The same things were measured in two ways. Each way mixes the same 11 hidden numbers, adds some noise and spreads widely along 5 directions of its own, which tell nothing about the thing.
(in the rows, 128 means zero)
Some things both ways: the first way, then the second way.
[149 139 172 124  99 138 143  79 123 125 156 132 111 125 107  82 122 123
 137 110 101]
[136 133 126 111 125 111 134 105 121 114 147 187 131 186 117 138  88  91
 131]

[119 117  93 141 135 129 100 145 155 113  92 152 116  99 100 111 157 111
 124 142 146]
[202 105 120  82 108 113 135 132 144 134 142 197 112 159  91  87 171 139
 164]

[136 140 147 146 102 208 151 101 109 147 174 109 102 111 126 141 118 132
 124 113  90]
[114 154 119 129  88 120 104 138 139 127 147 117 156 137 140 122 185 119
 111]

[ 95 130 113 134 140 170 122 127 116 141 143 136 105 116 137 144 139 126
 132 147 119]
[ 98 166 147 178 163 158 121 120 118 130  97 132 120 133 130 149 150 155
 112]

[106 143 135 153 128 161 124 112 119 105 132 122  74 102 107 132 167 113
 124 151  95]
[169 128 145 135 140 130 147 122 139  89 164 164 125 150  57 118 159 144
 123]

[132 123 115 108 142 118 130 134 167 133 120 145 137 116 128 154  93 172
 120 131 145]
[141 118 137  99 112 122 130 116 127 110 123 179 128 143 133 147 113 120
 146]

[140 136 139 113 118 189 123 112 133 114 151 128 118 114 123 177 107 141
 133  99  96]
[129 121 114  96 110 132 118 124 116 111 137 139 163  89  92 137 126 113
 111]

[139  59  95 122 132 111 142 126 127 129 114 123 126 124 131 170  60 141
 137 122 155]
[118 125  91 105  97 112 129 133 122 122 136 129 119 180 136  81 124 108
 127]

[140 115 187 105 109 128 112  85 134 115 143 121 140 165 107 112 116 149
 150  91  90]
[171 115 143  80 147  70 140 138 161 143 185 151  88 169 135 107 108  75
 127]

[138 139 144 119 109 144 138  95 134 165 148 153 126 120 140  77 123 149
 116 151 124]
[119 140 105 157 119 137 111 133 117 113 108 145 151 124 100 107 133 142
 135]

[147 126 113 132 130  81 122 140 182 116  89 172 135 115 102  87 105 162
 130 148 152]
[151 100 129 114 118 120 134 116 132  88 113 179 129 143 116 125  83  98
 157]

[127  73 164 112 129 119  97  79 128 102  96 145 133 138 103 109 130 105
 155 112 115]
[172 103  84 103 123  86 136 173 136 153 157 115  66  98 114  48 133 108
 145]

[113 115 138 123  94 143 109  96 115 160 155 156 133 149 129  68 141 120
 138 138 129]
[102 145 132 128 114 139  92 113 108 115 105 150 138 137 101 135 108 144
 109]

[137 121 120 153 137 114 130 140  95 126 125 108 104 109 113  95 149  44
 135  70 117]
[137 130  97 133 113 111 146 111 101 146 155 124 171 123 107 132 107 129
 143]

[ 99 148 113 121 138 136 101 146 125 119 144 146 116 150 126 135 165 125
 146 136 117]
[149 106 139  94 157 126 136 141 146 153 120 112 102  95 124 117 118 151
 126]

[116 122  91 119 147  98  94 153 119 123 112 147 125 146 155 161  86 145
 108 133 112]
[119  98 128 117 131  93 163  93 141 116 177  95  83 115  96 112  54 139
 125]

[115 132  98 115 116 183 112 126 136 142 148 159 121 123 142 151 104 175
 118 160 119]
[155 138 144  88  98 136  84 111 134 105 110 213 126 169  81 128 154 151
 117]

[146 114 138 141 114 136 137 133 109 133 152  91 101 125 131 157 109 133
 133  91 100]
[128 131 113 119 102 105 123 130 129 146 137 100 121 130 154 100 155 122
 138]

[124 137 111 141 134 127 136 138 118 113 134 128 115 136 112 119 131 103
 147 129 123]
[108 136 130 166 187 141 147 146 134 143 124  80 158 142 112 120 121 132
  96]

[109 174 146 134 117 158 123 110 118 128 154 133 120 142 111  84 171  96
 136 142 109]
[136 103 120  92  86 115 127 141 131 130 113 102 103  69 162 136 136 142
 153]

[115 113 121 143 129 135 151 148 154 128 150 115 102 124 109 178 148 163
 150 136 148]
[124 143 156 111 168 140 141 131 155 154 114 134  91 186 229 125 178  99
 138]

[138 130 140 109 125 108 129  87 153 124 114 160 141 129 116  95  96 142
 113 151 135]
[130 132 136 140 119 137 128 124 127 111 106 178 111 160 111 133 124 149
 141]

[117 158  96 140 129 131 142 151 124 134 154 145 101 132 136 129 133 149
 133 160 123]
[119 130 142 157 155 151 118 139 135 120  93 108 162 133 107 124 131 170
 115]

[153 122 137 121 106 101 136  84 121 130 127 118 154 178 123  99 131 104
  95 144 149]
[108 132 108 145 137 144 156 115 141 115 154  86 112 166 132  92 144 154
 112]

[113 118  84 103 142 119  95 165 158 134 110 139 139 113 131 158 105 151
 127 132 154]
[139 110 127  84 114 113 141 113 117 144 106 150 102 126 132 132 118 127
 155]

[162 114 142 140 101  98 150 130 131 131 151 120 125 178 127 144 127 168
 134 123 129]
[130 121 124  97 121 131 106 122 141 104 128 125 125 137 159 106 124 107
 123]

[146 137 143 198  98  50 142 172 119 139 125 127  76 100 124 102 125 121
 137 113 111]
[102 150 140 183 136 120 116 140 129 145 103 132 138 128 104 163 105 142
 109]

Other things, the second way, with their names:
(1306): [133  93 108  88  99 107 146 128 140 111 152 111 141 138 129 110 100 125
 138]
(366): [144 136 121 168 138 107 113 166 156 139 158 105 161 104  94 112 133 152
 116]
(2): [ 87 156 137 184 109 157 111 101  98  90  91 133 173 139 117 171 130 149
 118]
(1355): [123 100  98 107 143 101 182 126 135 125 193  84 137 135 140 108  90  67
 125]
(339): [ 73 135 104 169 139 112 140 145 127 104 175  66 135  73 149 155  60  86
 100]
(815): [158  94 106  83  92  90 144 140 146 129 174 124 115 108 125 106 112 127
 150]
(609): [157 118 131 103  97 116 133 121 128 117 118 112  94 124 159  93 186 126
 165]
(312): [ 90 137  97 142 132 105 151 137 135 137 162  94  72 141 137 122  90  94
  95]
(236): [129 133 138 140 130 132 134 110 126 100 139 135 137 130 108 134 128 128
 125]
(1300): [118 119 128 155 153 144 138 110 104  95 115  83 184 102 108 105 127 120
 134]
(621): [135 140 148 123  94 106 121 135 132 126 110 171  85 161 134 154 155 115
 127]
(425): [112 127 143 111 133 135 121 125 152 118 115 133  97 156 190 134 119 125
 134]
(298): [107 109  91 121 126  87 180 101 142 130 201 113  92 146 138 114  60  83
 132]
(714): [136  99 125  70  78 141  79 141 116  89  89 111 180  55 104 136 125 150
 119]
(259): [144 178 163 167 110 161  88 125  90 133   4 206  88 172 103 127 243 176
 150]
(669): [125 135 115 145 181 146 157 107 144 134 146 124 148 213  81  74 122 156
  96]
(1392): [125 144 129 131 115 158 119  97 117 127  89 165  87 126 166 116 156 185
 177]
(627): [ 77 103 123 120 143 152 172 110 129 105 107 101 125 139 145 149  75 124
 125]
(855): [170 125 146 108 110 118 141 127 128 123 147 144 148 138 124 122 182 147
 158]
(1274): [115 137 113  97  85 125 120 128 119 110 177 147 187 114 125 176 137 101
 103]
(233): [140 136 154 108 122 120 112 155 149 166 102 164  87 131 150 165 145 171
 138]
(807): [ 89 135 100 175 125 137 139 101 113  99 130 106 139 127 179 115  95 105
 160]
(313): [142 133 132 153 164 129 139 153 122 152 101 147  86  91  96 135 143 141
 124]
(216): [124 132 124 140 119 145 120 116  93  94  81 155 151 155 107 139 120 102
 119]
(1116): [145 131 120 118 103 111 115 157 141 145 132 127 137 112 133 120 161 144
 133]
(1136): [119 116 134 112 141 121 156 109 121 129 126 134 108 128 118 143  97 107
 123]
(820): [160 103 122  86  80 100 133 152 144 130 131 118 130 140 104 109 170 133
 127]
(841): [128 116 131 116 167 120 164 136 160 160 159 104 163 181 114 116 115 139
 104]
(1322): [161 124 142 125 155 152 142 149 116 105 122 139 168 109  99 141 170 110
 121]
(129): [153 105 156 121 141 133 140 114 125  95  97 145  88 152  85 110 115 149
 135]
(428): [139 131 134 143 168 129 151 147 137 131 147 104 133 102 147 125 141 112
 131]
(131): [140 118 151 112 104 120 150 123 151 126 147 119 157 156 126 135 174 156
 140]
(856): [157 177 175 179 138 136 113 126  99 136  51 198 108 228 133 133 212 142
 153]
(1142): [164 111 119 103 127  79 172 144 149 150 186 146 125 191  99 103 130 108
 135]
(687): [136 132 140 134 156 122 127 125 135 125 117 153 132 181 125 121 107 107
 120]
(384): [126 152 113 179 165 148 113 131 119 128  87 155 125 149 134 104 124 119
 132]
(542): [184  92 112  69 104  94 158 154 134 133 141 146 106 153 105 102 146  91
 137]
(47): [142 117 114 140 141 113 172 116 121 133 144  92  89 120 105  95 137 126
 130]
(389): [135 137 142 145 157 126 142 127 123 147 106 143 111 133 120 139 139 131
 130]
(918): [116 119 143 122 133 120 127 124 134 108 134 121 129 113 138 141  88 111
 128]
(296): [164 121 122  81 115 107 128 148 163 127 172 186 109 185 160 125 122 108
 133]
(860): [129 116 129 120 123 144 133 125 129 110 114 139 180 126 117 141 123 141
 138]
(1119): [127 128 120 115 160 106 167 140 154 171 158 112  81 190 181 104 136 102
 128]
(16): [146  91 119  94  92 119 123 129 134 113 114 121 112  83 123 108 116 148
 157]
(336): [ 76 153  74 144 133 144 131 123 107 157 134  83 126 103 126 119 131 144
  91]
(402): [133  80  96  54  69 130 115 134 111  98  98 110 133  87 135  94 124 124
 148]
(824): [127 122 120 129 155 124 161 143 140 148 136  99 106 136 121 102 151 139
 125]
(1033): [ 77 122 100 152 148 140 136  99 129  76 166  81 174 150 180 100  44  91
 127]
(100): [107 118 130 142 112 103 144  85 105 102 142  83 132  70 130 144  87  92
 138]
(1240): [139 107 102 111 119 113 140 121 131 120 153 126 143 128 104 109  81 125
 130]
(462): [138 106 105 108  55 124 120 155 120  91 120 155 117  77 117 142 141 130
 149]
(382): [103 125 122 140 153 128 158 116 129 146 144 112 120 110 123 151  84 150
 126]
(1166): [111 137 115 153 112 120 148 117 108 125 129 125 107 107 132 146 121 119
 147]
(758): [119 138 126 106 123  74 111 155 180 161 182 133  66 184 123 114  99 127
  81]
(273): [138 108  93 120 152 102 174 158 157 181 156  80 103 112 150  80 152 106
 134]
(136): [124 124 140 182 133 157 139 110  88  67  82  85 151 102  82 129 144 140
 122]
(1399): [165 110 107  89  87 115 119 152 142 142 137 136 124 108 150  93 179 143
 166]
(885): [161 147 146 142 111  92 135 131 136 149 142 205 102 202 103 140 144 138
 150]
(604): [137 169 156 187 193 124 132 131 137 148 135 155 106 164  99 133 150 130
 107]
(247): [127 149 109 155 145 145 116 123 116 143  97 160 121 140 128 120 137 121
 125]
(618): [147 126 135 113 101 126 132 143 142 143 116 149 128 129 110 140 174 179
 143]
(868): [111 116 159 119 133 141 159 118 130 115  93 110 159 162 114 158 142 133
 107]
(499): [139 103  98  60 116 140 146 142 138 150 118 152 103 116 139  98 159 131
 142]
(926): [148 151 160 158 157 116 155 129 135 137 141 162 129 219 130 156 133 128
 132]
(292): [135 110 110 130 122 111 113 134 128 111 146 124 184 113  85 112  79 131
 126]
(974): [107 150 149 163 156 165 116 116  95 102  81 130 199 145  86 159 138 137
  95]
(117): [108 146 116 151 151 163 135 114 113 134  96 105 124 125 137 113 164 137
 112]
(134): [ 78 122 107 142 165 122 163 115 135 123 160  66 105 132 162 111  64  94
 106]
(317): [164 108 111  98 130 101 140 129 129 139 154 137 120 135 121  90 123 103
 143]
(1283): [120 136 142 141 155 141 159 113 128 152 117 133 162 178 151 134 138 150
 145]
(15): [163 129 153 115 109 126 100 161 144 138  95 155 130 113 129 130 187 173
 153]
(1163): [143 114 132  85  79 100 133 121 134 102 163 150 117 149 136 127 135 117
 146]
(875): [108 131 112 157 115 182 127  72  90  96  68 138 150  93 108 135 134 178
 146]
(808): [149 115 142 105 129 114 143 120 140 134 135 160 141 154 117 138 119 120
 140]
(1149): [127 121 122 123  87 128 139 137 129 131 109 123 134 144 119 129 168 164
 140]
(38): [ 83 136 123 158 175 136 155  90 127  99 161 101 128 152 148 135  61  83
 103]
(785): [109 131 124  96  88 108 111 141 116 132 133 122 127 105 143 151 124 109
 118]
(1044): [126 119 146 140 130 114 148 126 133  97 137 106 107 113 134 131 126  85
 133]
(668): [166 151 123 144  94 112  99 149 114 131 110 185 119 143 124 123 180 129
 155]
(1122): [149 132 144 131 161 114 138 142 131 130 120 151  94 174 159 114 128  88
 136]
(1212): [154 119 127 102 124 110 133 138 139 145 128 156 105 156 124 107 151 119
 136]
(1258): [139 129 126 136 130 137 144 124 115 120 119 117 160 129 154 117 159 118
 156]
(1035): [137 119 144  81 128 138 118 144 122 145  86 147 147 110 162 156 154 120
 137]
(48): [ 92 108 115 115  98 119 130 114 105 102 115  96 146  57 154 152  81 107
 143]
(832): [110 139 122 154 129 133 133 141 131 134 129 112 130 132 137 133 128 149
 123]
(1391): [187  95 128  63 117  86 151 143 184 132 192 120  70 177 125  52 176 128
 133]
(526): [134 116 121 127 103 113 147 158 152 143 149 141 108 109 100 143 135 184
 143]
(1158): [142 140 137 144 129 142 107 131 135 111 110 162 128 137 106 135 146 135
 111]
(935): [152 147 132 175 189 159 140 141 117 102 149 146 190 110  81 136 142 125
 111]
(967): [108 151 132 202 154 137 128  80 115  70 145 110 116 120 173 114  92  75
 147]
(21): [163 112  97  96 150 113 152 179 176 140 184 178  97 184 119  95 125 113
 118]
(1062): [143 133 102 138 139 148 132 156 150 138 135 148 125 139 163 104 156 129
 139]
(816): [116 123 118 126 102 136 137 117 133 123 117 117 136 168 112 124 145 144
 111]
(1050): [101 146 132 135 125 133 120 120 122 136 113 157 123 150 132 155 118 142
 121]
(944): [121 111 122 129 157 142 163  71  92  72 148 139 167 119  82 136  52  94
 125]
(1005): [ 84 146 108 181 137 162 117 109  94  93  99 115 165 114  75 138  96 134
  91]
(40): [128 140 138 164 121 135 114 109  98  90  95 126 141 118 153 129 135 105
 164]
(218): [145 122 119  95 111  84 168 132 167 147 195 131  91 221 181 109 122 102
 139]
(848): [147 128 130  90  89 122  82 152 160  75 169 159 147 149  66 115 145 142
  78]
(95): [ 72 131 109 103 100 136 105 134 153 121 130 132  96 145 124 134  99 138
  77]
(1257): [147 125 129 112 159 148 152 143 125 152 105 147 100 100 135 150 153 131
 123]
(692): [153 108 107  64 134  84 137 132 146 138 200 162 120 150  61 103  76  91
  91]
(1141): [141 112 104 105  80 106 126 117 123 112 154 131 126  94 105 109 128 141
 145]
(580): [ 80 140 105 199 178 148 177 109 132 118 137  83  81 171 152  97 103 123
 117]
(309): [112 136 104 119 151 119 148 143 142 173 136 125  92 166 143 108 119 134
 116]
(153): [161  91 113 100  91 118 144 154 138 132 144  91 164  78  52 107 165 183
 130]
(1323): [110 120 114 124 117 123 167 166 176 151 142 102  79 163 189 118 163 139
 139]
(297): [111 134 145 144  93 149 111 105  97  91  67 127 149 115 162 159 140 129
 155]
(1255): [130 126 108 159 119 129 164 139 135 152 135 116 139 112 129 123 162 170
 156]
(1016): [137 122 163 112 121 109 108 139 144  74 138 140 101 140  76 130 116 112
  93]
(637): [111 114 145 142  92 125 115  95 104  91  90 125 136  66  92 157 107 141
 144]
(318): [138 157 140 100 114 137  76 142 135 129 115 172 130 101 155 148 184 106
 113]
(1389): [132 107 124 113  84 111  91 112 107  68 119 100 153  74 137 110  97 105
 155]
(157): [136 118 133 100  93 103 114  93 141  82 160 122 141 182 114 104 117  92
 108]
(558): [134 134 120 137 125 135 128 144 128 135 121 125 135 133 115 116 180 143
 118]
(691): [111 148 138 184 146 148 121 109 109  86 120 135 167 116 123 148 110 123
 134]
(1004): [114 164 147 184 182 155 154 136 124 151  84 127  96 180 153 130 179 126
 124]
(994): [127 113 131  81 101  98 126 112 131 122 138 169  82 148 162 150  72  78
 137]
(509): [127 107 115 103 119 116 153 104 106 100 148 145 108 114 124 139  65  99
 146]
(843): [149 145 166 184 180 137 158 112 132 118 113 132  95 178 124 122 148 143
 133]
(1022): [124 116 146 136 117  98 146 129 130 133 103 101  37 122 191 125 118 107
 157]
(965): [142 123 116 135 119 105 134 123 135 130 149 138 122 133 105 118 105 135
 137]
(1243): [133 142 129 146 134 162 107 115 105  98  98 167 157 131 104 118 137 171
 142]
(907): [170  90 133  77 100 125 167 141 146 117 123 165 108 134 127 140 167 116
 156]
(181): [135 113 149 113 141 104 160 108 141 102 182 123 131 135 107 147  93  94
 117]
(981): [109 140 140 135 134 154 125 103 140 102 136 141 166 160 136 141 122 156
 125]
(783): [122 125 142 135 186 135 147 129 148 106 157 124 130 146 121 125  94 108
 104]
(1260): [117 110 133 127 148 127 152 143 149 101 170 109 161 118  62 150  84 127
  79]
(689): [ 80 142 124 150 204 152 149 129 136 142 132  75 169 143 129 129  90 123
  80]
(942): [107 106 111 107 129 119 154  86 114 111 152  98 163 123 108 124  68 101
 111]

Some of these things the first way, each followed by its name:
[118 109 123 169 101 132 142 123 110 140 147 147 105 159 133 132 134 145
 133 164 125] -> (848)
[118 145  79 151 122 100 133 171 128 146 143 137 116 135 126 108 144 112
 127 138 155] -> (841)
[153 164 175 116  93  96 132  98 153 144 147 127 134 137 120  98 130 147
  97 125 126] -> (618)
[139 106 104 175 134  69 134 161 117 123 107 154 102 126 115  90 132  96
 148 103 132] -> (292)
[145 131 133 137 133 135 146  96 125 107 117 125 130 121  99  96  94  84
 124 109 116] -> (2)
[128 161  99 150 125 119 144 154 151 141 138 150 111 112 116  97 153 131
 124 147 152] -> (860)
[112 147 101 154 133 171 123 137 119 130 126 151 120 129 124 100 152 110
 131 163 119] -> (1158)
[181 114 202 166 107  86 151  88 128 118 116 112 112 153  99  66 154 125
 128  96  88] -> (967)
[133 124 112 147 157 119 149 150 133 148 120 127 119 125 140 127 129 144
 121 134 133] -> (691)
[128 150 117 128 120 151 143 125 112 129 167 143 117 152 125 125 139 109
 145 127 123] -> (689)
[106  99 121 152 128 121 114 134 137 118  98 121 119 105 103 124 108 111
 142 135 134] -> (621)
[157 140 184 133  99  95 114 116 127 160 134 104 142 164 144  90 143 155
 106 116  99] -> (604)
[123 157 150 131 119 163 128 126 138 135 148 105 106 120 122 124 139 166
 130 152  97] -> (1044)
[128 140 119 136 146  87 153 150 112 160 140  86 128 153 145 103 131 124
 119 134 135] -> (926)
[114  93 102 157 152 102 128 148 143  94  99 155 105 129 103 157 128 121
 151 132 141] -> (783)
[143 117 106 146 115 129 129 155 129 125 129 107 111 122 127 173 138 128
 122 128 135] -> (117)
[130 106 146 157 126  71 113 163 139 111 102 120  85 101 124 184 139 136
 139 113 117] -> (313)
[119 126 125 140 122 122 135 147 119 141 150 130 105 135 139 143 119 150
 147 137 118] -> (994)
[179 122 158 135 145  89 156 127 148 119 111 109 130 144 122 154 135 141
 115  94 126] -> (935)
[135 107 116 128 134  97  89 137 130 115  82 105 149 142 114 113 133  95
 113 125 136] -> (47)
[107 169 159 136 121 115 130  81 130 140 133 173 118 117 116  49 154  88
 106 157 129] -> (526)
[106  99  92 142 150  94 119 159 125 134 106 129 115 123 128 131 146 102
 137 138 156] -> (509)
[124 110 132 129 120 107 110 115 144 107 105 133 128 126  95 117 134 103
 130 126 143] -> (824)
[137 144 171 144  91 189 134 116 137 162 173 129 123 140 130 136 170 163
 133 126 107] -> (318)
[153 136 153 138 116 156 156 110 124 148 155 107 137 132 125 145 123 109
 117  88 126] -> (1274)
[137 109 105 141 154 131 146 147 152  99 108 110 100  88  93 165 124 118
 140 100 138] -> (1258)
[126 114 128  94 139 147 129  85 116 111 135 150 142 139 131 146  78 106
 132 118 122] -> (309)
[135 161 144 125  95 154 137 121 121 131 173  87 104 125 121 133 122 148
 130 135  98] -> (820)
[128 135 140 150 146 130 150 146 132 120 139 109  90 119 120 177 153 138
 138 113 112] -> (428)
[155 125 152 127 119  91 119 134 147 111 118 113 117 123 115 156 111 142
 128  99 113] -> (389)
[153 137 145 110 115 136 122 113 149 129 140 113 137 139 108 101 134 147
 125 109 115] -> (1300)
[156 142 131 120 126 108 156 102 142 127 142 147 139 160 123 122 108 144
 103 122 136] -> (981)
[ 91 109 108 155 131 134 123 132 122 141 127 126 108 118 110  94 159  99
 138 147 147] -> (1163)
[142 140 126 119 110 147 140 113 125 139 141 108 140 140 119  79 131 122
 136 154 131] -> (216)
[120 109 101 134 154  94 118 158 136 161  99 121 131 105 155 132  86 146
 107 130 138] -> (885)
[104 157 100 138 140 118 122 152 108 159 142 147 118 134 154 109 160  98
 114 146 135] -> (382)
[119 109 145 200 131  80 170 157  90 161 139 116  80 132 147 128 155 103
 146 126 127] -> (339)
[141 168 135 102 113 135 150 104 125 154 177 124 136 159 142  98 119 156
 112 145 123] -> (1306)
[152 134 139 103 136 137 123  99 145 117 115 127 158 149 122 130  89 143
 106 118 113] -> (236)
[158 135 158 185 109  55 140 148 123 156 122 136 112 145 134  72 148 125
 118 107 116] -> (366)
[112  97 153 158  95 106 124 128 120 158 144 114 121 139 111  90 160 101
 155 109 146] -> (785)
[135 185 138 106 105 144 115 124 141 146 163 118 123 123 138 129 132 160
  94 136 109] -> (153)
[130 151 175 102 128 169 123  59 135 109 145 113 139 139  82  68 160  90
 125  97 101] -> (855)
[122 138 115 108 156 160 156  88 102 132 145 116 145 157 133 111  92 100
 119 137 122] -> (218)
[ 93 117 106 142 156 122 121 162 122 118 117 107  97 119 133 167 110 147
 148 152 113] -> (1022)
[130 165 125 128  92 124 128 135 161 115 149 105 117 114  88 114 120 141
 129 140 135] -> (868)
[117 136 123  93 130 128 104 101 146  87 120 142 123 140 108 131 106 157
 131 160 111] -> (129)
[123 120  95 157 143 136 183 121  99 146 162 158  94 145 134  92 145 118
 149 150 138] -> (1033)
[150 140 139 142 129 132 165  96 126 146 136 145 117 120 125  67 135 115
 119 137 127] -> (807)
[134 118 106 128 155 106 142 131 129 136 110 132 148 143 139 138  93 120
 116 129 147] -> (832)
[191 115 152 124 110  92 135 120 147 123 111 128 147 142 129 142  94 146
 114  96 124] -> (247)
[133 135  86 147 159  92 127 160 155 140  83 141 137  96 128 122 120 103
  91 132 165] -> (1255)
[136 122 161 125 113 118 138  76 108 109 140 141 127 162 106  92 129  91
 142 118 115] -> (134)
[118 123 127 139 127 102 124 140 145 141 125 149 127 140 122 107 132 148
 137 136 137] -> (918)
[137 156 135 122 111 110 126 130 146 130 146 147 112 135 130 124 133 168
 120 144 119] -> (16)
[169 118 133 140 124 100 151 135 133 136 123 135 118 135 142 131 111 159
 129 130 121] -> (384)
[111 130  84 119 135 167 112 145 140 115 136 158 144 149 112 137 122 131
 151 132 135] -> (714)
[100 148 103 137 134 194 123 125 117 140 140 133 118 111 124 109 153  99
 127 156 125] -> (558)
[133 174 145 113 113 148 126 107 150 139 153 146 126 121 113  80 137 145
 124 133 113] -> (808)
[139 111 112 138 161  84 122 145 136  81  81  99 122 138 104 157 104 119
 123 121 117] -> (843)
[131 125  95 130 147 124 129 150 150 144 107 114 156 136 116  97 120 128
 125 137 157] -> (297)
[103 128 178 145  88 138 119  59  68 141 168 159 122 186 125  40 135  79
 149 137  85] -> (758)
[161 138 117 138  97  96 122 159 126 142 146 107 121 139 130 125 125 135
 121 102 125] -> (942)
[148 115 158 118 119 127 126 100 138 130 135 130 142 162 110  83 120 155
 143 107 105] -> (1389)
[146 105 151 118 139 124 134 114 138 156 117 108 141 124 141 126  97 156
 118 116 122] -> (668)
